There are 5 ways to turn a row about zero (a turn may also mirror it). The second row of each pair is the first, turned, with some noise. The first 45 pairs use one turn. New pairs use 3 turns, one after the other, and a turn may come again.
(in the rows, 128 means zero)
Known pairs, each followed by its turns in order:
[ 90  93 144  98 173  81 128  84]
[ 93  99  96 135 140 127  47 124] -> J_819

[135  94 138 173  88 129  86  90]
[126  98 171 119 166 168 171 106] -> J_3

[177 177 142 102 127 168  78 171]
[164  81 151  63 120 104  82 101] -> J_605

[169  85  82 166 132 118 130  83]
[132  56 131 137  84 124 138  84] -> J_819

[144  87  82 102 128 146 133 116]
[111 115 124 171 117 167 149 159] -> J_729

[152  89 136  86  94 170 167 130]
[104 113  97  79 136 131 141 193] -> J_823

[105 111 104 166  86 150  83 100]
[106 156 189 145  92 105 140 153] -> J_823

[165 176 154 151 101 125 159 103]
[179 108 157 135 137 182 144 150] -> J_819

[105 136  79  95 144  79  86  85]
[135 117 124 188  67 149 166 105] -> J_823

[ 96 133 152 136 177  86 137 154]
[128 132  86 157 142 101  96 174] -> J_819

[154 127 133 172 112 124 170 109]
[168 102 151 103 139  94 112 146] -> J_823

[130 156 128 105  90 111 101  92]
[135 133 129 160 123 110 189 134] -> J_823

[ 82  97 151 146 110 167 161  91]
[151 135 103 179  87 120 158 174] -> J_605

[160  92 172 140  79 157 169  81]
[142 154  76 118  43 151 116 137] -> J_729

[111 174 159 157  82  98 163 104]
[112  78 164 183 133 121 169 130] -> J_605

[173 112 126 160  89 120 132 114]
[136 115 153 102 144 109 180 111] -> J_3

[146 105 129  86  94 137 104  93]
[184 132 129 119 151 148 130  91] -> J_3

[134 146 166 112 129 180 168 102]
[172 104 153 138  80 153 139 157] -> J_605

[122  94 167  91 163 155 120  92]
[119 138  96 133 160 147  89  70] -> J_819

[ 99 161 171 176 147 114 178 126]
[120 165  89  74 138  76 142 109] -> J_729

[170 144 178 114 172 103 135 147]
[144 117  67 138 169 156 138 153] -> J_819

[132 123 178 110 118  87 157  93]
[108 102  93 105  82 109 118  95] -> J_729

[ 86 115  99 167  90 117 180 111]
[150 100 167 161 126 126  93 187] -> J_823

[145  84 140 172 117 102 130 124]
[108  97 134 137 137 124 187 107] -> J_3

[ 80 168 156 111 175 163 113 148]
[145  96 116  62 117 117 161 174] -> J_605

[121 112  88 171 148 155 178 118]
[133  77 118 113  98 117 149 183] -> J_3

[155 163 141 140 144 157 173 120]
[173 112 170 132 134 154 134 148] -> J_605

[139  92  79 163 160 101 143 160]
[111 123  90 151 125 114 189 172] -> J_3

[129 108  88 143 166 121  85 180]
[125 177 119 127  83 157  87  92] -> J_823

[105 147 135 137  76 113 135 109]
[113 124 134  72 132 144 125 103] -> J_3

[114 124  89  86 125 176  79 156]
[165 117 162 198 158 144 122 143] -> J_729

[ 81 125  93 173 140 113 126 179]
[ 66 122  93 128 143 139 141 181] -> J_3

[143 125 159  85 172 180  84 167]
[105 188  71 135 170 133 161  94] -> J_819

[107  97  87 116  94 168  89  96]
[ 88 148 164 132  80 141 162 168] -> J_823

[153 115  77 106 157 127  92 137]
[115 102 179 155 140 150 149 154] -> J_729

[ 79 142 128 120  92 165 113 134]
[175 134 101 158 157 122  96 130] -> J_729

[121 174 101 141 105  90 113 114]
[103 107 169 144 116 145 135 172] -> J_819

[133 175 169 102 105 135 121 140]
[125 147 110 133 183 119 166 121] -> J_823

[137 118 124 101 140 179 151 137]
[165 105 118 137 130 102  96 145] -> J_3

[105 143 147 153  76 135 172 159]
[120  77 135 174 139 115 114 172] -> J_605

[148 145 147 180 175 112 160 117]
[103 156 133  70 118  93 164 138] -> J_729

[123 129 160 170 140 164 118 127]
[161 143 136 169 146 114 136 104] -> J_819

[176 108 117 164  84  85  78 161]
[114 116 108 154 173  96  81  57] -> J_605

[ 95 136 101 133  86  88 126 102]
[123  87  87 106 157 148  98 139] -> J_729

[123 141 130 153 125 164 142 170]
[154 105 126 125 149 110 106 168] -> J_605

New pairs. What belongs after each?
[166 165  88 118 134  94 129  93]
[152 162  85 143 144  84 139 104] -> J_823 J_823 J_3

[144 144 167 177 146 165 161 121]
[184 114 108 107 111 100 173 135] -> J_605 J_819 J_3

[172 146 174 155 109 106 104 145]
[138 108  81 134  92 159  84 131] -> J_729 J_605 J_729

[163 151 113 173 153 170 155 172]
[134 105 114 101 135  42 119 148] -> J_823 J_729 J_823

[ 86 138 117  89 128 122  84 141]
[133 107 127 116 128 138 189 162] -> J_729 J_605 J_729

[150 174 128 159 169 163 113 113]
[109  68 104 129 104 147  97 156] -> J_823 J_823 J_823

[ 96 117 111 128 121 136 105 175]
[127 117 169 137 106 112 129 167] -> J_3 J_819 J_819

[142 103 126 133 116 153 150 106]
[118 108 112 122  93 139 143 142] -> J_3 J_819 J_823

[154 152 121  83  81 108 127 136]
[117 122 122  86 113 122 132 189] -> J_823 J_3 J_819

[106 141 123 144  94 132 124  95]
[122 113 146 132 134 104  84 136] -> J_823 J_3 J_819

[105 143 111 154 142 110  90  89]
[130  87 115 141  96 161 126 162] -> J_605 J_729 J_823

[121 141 116 119 137 101  94 117]
[133 120  97 124 122 139 164 135] -> J_605 J_729 J_3

[104 172 169  93 171 115 151 150]
[137  92 115 134 147 122 204 101] -> J_729 J_823 J_3

[ 94 156 125 113 145 137 104  79]
[121 176 105  80 133 135 135 150] -> J_823 J_729 J_3

[177 129 177 143 166  99  98  78]
[168 150 108 112 130 139 110 214] -> J_605 J_729 J_823

[132 157 168 105 137 180 104 176]
[100  79  99 160 105 178 148 146] -> J_605 J_819 J_823

[113 161 139 116 168 100 154 157]
[128 101 179 133 112 102 130 160] -> J_823 J_819 J_823

[ 86 123 157  86 150 105 178 117]
[102 111  67 157 107  98 110  97] -> J_729 J_819 J_605

[131 153 143 130 111 145 129 115]
[114 128 131  99 137 145 122 137] -> J_823 J_605 J_823

[108 157 130 116 171  94 163  93]
[107  92 111 115  83 147 119 173] -> J_823 J_819 J_729

[178 176 134 111  97 179 102 179]
[120 108  69 100 121 159 207 129] -> J_819 J_729 J_729

[178 136 154 105  86  87 175 103]
[136  60 132 190 141 136 123  92] -> J_605 J_3 J_3

[ 78 168  83 134 112  94 137 120]
[156 111  84 139 157 138 105  72] -> J_819 J_819 J_823

[109 154 177 169 154 160 150 165]
[ 87 122  87  97 171 149 170 107] -> J_3 J_819 J_605

[111 113 114 112 171 164  78 162]
[165  73 138 114 113 100 172 124] -> J_823 J_819 J_605

[164  84 149 148 143 148 152  90]
[176 119 144 165 126 174 102 119] -> J_819 J_3 J_605

[134 133  84 120 176 172  98 122]
[145 157 130 153 168 189 127 135] -> J_3 J_729 J_819

[116 149 119  81 123 140 156 140]
[135  80 115 126 119  93 111 125] -> J_3 J_605 J_729

[111  81 170 136 149 178 138 120]
[131  87 115 128 143 128  62 103] -> J_3 J_823 J_729

[100 136 120 153 102 130 176 164]
[110 145  94 107 139 162  86 151] -> J_3 J_605 J_3

[173 104 102 148 106 179 168 140]
[ 94  75 149 126  76 125 147 155] -> J_605 J_605 J_729

[143 122 143  99 109 131 180 146]
[111 147 118 180 124 124  99 144] -> J_3 J_729 J_729

[ 90 160 133 172 155 174 124 119]
[ 93 112 113 132 114 124  75  74] -> J_819 J_3 J_3

[ 82  94 161 103 121  91  99  93]
[ 92 160 111  62 101 133 132 103] -> J_605 J_3 J_819

[114 168 180  82 150 162 139 174]
[125 101 169 183 145 107 193 105] -> J_3 J_823 J_605

[175  99 125  80 180 129  79  85]
[145 186 152 195 108 184 131 138] -> J_819 J_3 J_729

[116 152 104  95 125  85  85 160]
[129 122  94  82 166  90 144 105] -> J_823 J_823 J_823

[159 157 175  84 117  82 117  77]
[117  99 118  85 154 137 120  44] -> J_605 J_3 J_819

[ 95 151 166  87 133 172 165 159]
[ 83 157 120  69 157  99 142  98] -> J_823 J_729 J_729

[156 170 151 150 127 158 134 129]
[156 147 149 137 126  78 149 139] -> J_823 J_3 J_823

[ 78 150 140 127 165 139 102 138]
[104  97 164 142 120  98 151  96] -> J_819 J_729 J_729

[121 175 158 153 160 173  77 143]
[138 152  66 126  76  94 143 101] -> J_729 J_819 J_819

[112  83 173 130 171 173 166 111]
[141 145  78 151 184 112  82 163] -> J_823 J_823 J_729

[161  77 119 108 148 148 110 172]
[157 108 148 120 185 136 153 169] -> J_605 J_823 J_823

[124 172 165 100 136  89 131 125]
[128 145 152 121  88  88 126 170] -> J_823 J_819 J_823

[125 114  80 158 171 135 115 144]
[105 139 137 135  96 132  80  86] -> J_819 J_819 J_729

[148 112 133 112 165 143 139 136]
[107 136 140 102 137 120  94 122] -> J_729 J_3 J_819

[103 165 133 145 105  98 164 120]
[ 98 117 144 156  99 120  91 157] -> J_605 J_3 J_823

[141 160 107 168 118 151 130 133]
[147  86 139 110 151 101 132 144] -> J_729 J_729 J_823

[113 155 138 135  99  96  83  84]
[178  98 105  85 139 150 122 105] -> J_605 J_3 J_3

[163 180 148 154 103  88 177 151]
[208 151 131  84 129 135 157 101] -> J_823 J_823 J_3

[115  90 111 121 130 137 107 174]
[140 157 138 142 167  88 116 125] -> J_729 J_3 J_819

[159  91 101 117  94 132 161 121]
[ 93 158 117 115 138 158 101  90] -> J_819 J_819 J_819

[124 138 150 161 151 172 125 108]
[141 157 169 114 159 137 116 104] -> J_729 J_823 J_605

[106 170 168 114 173 103 149 108]
[149 160  83 159 143  90 143 160] -> J_819 J_3 J_819

[ 98 120 176 136 112 163 156 105]
[ 93 123 140 125 192 151 142 127] -> J_3 J_729 J_3

[102 130 178 109  80 108 160  94]
[145 151 159 136 186 181 153 128] -> J_823 J_823 J_3

[120 113 176 141 102 120 105 180]
[124 181 136 153 168 102 100 132] -> J_605 J_729 J_729

[ 86 101 157 159 108 159 156 134]
[113 142 195 144 127 137 101 106] -> J_823 J_3 J_823

[164  84  77 125 140 131  89  82]
[121 109  69 178 139  74 139 115] -> J_823 J_605 J_605

[139 178  94 168 143 160 108 138]
[167 145 132  94 111 189 130 142] -> J_729 J_819 J_823

[155  82 179 158 129 108  88 118]
[109 114  48  98 118 116 120 137] -> J_823 J_819 J_605

[145 164 137 115 123 169  80 159]
[135 110 125 147 146 160  67  97] -> J_819 J_3 J_729

[128 159 126 131 134 169 163  86]
[176 166 133 129 114 142 150 157] -> J_823 J_819 J_3

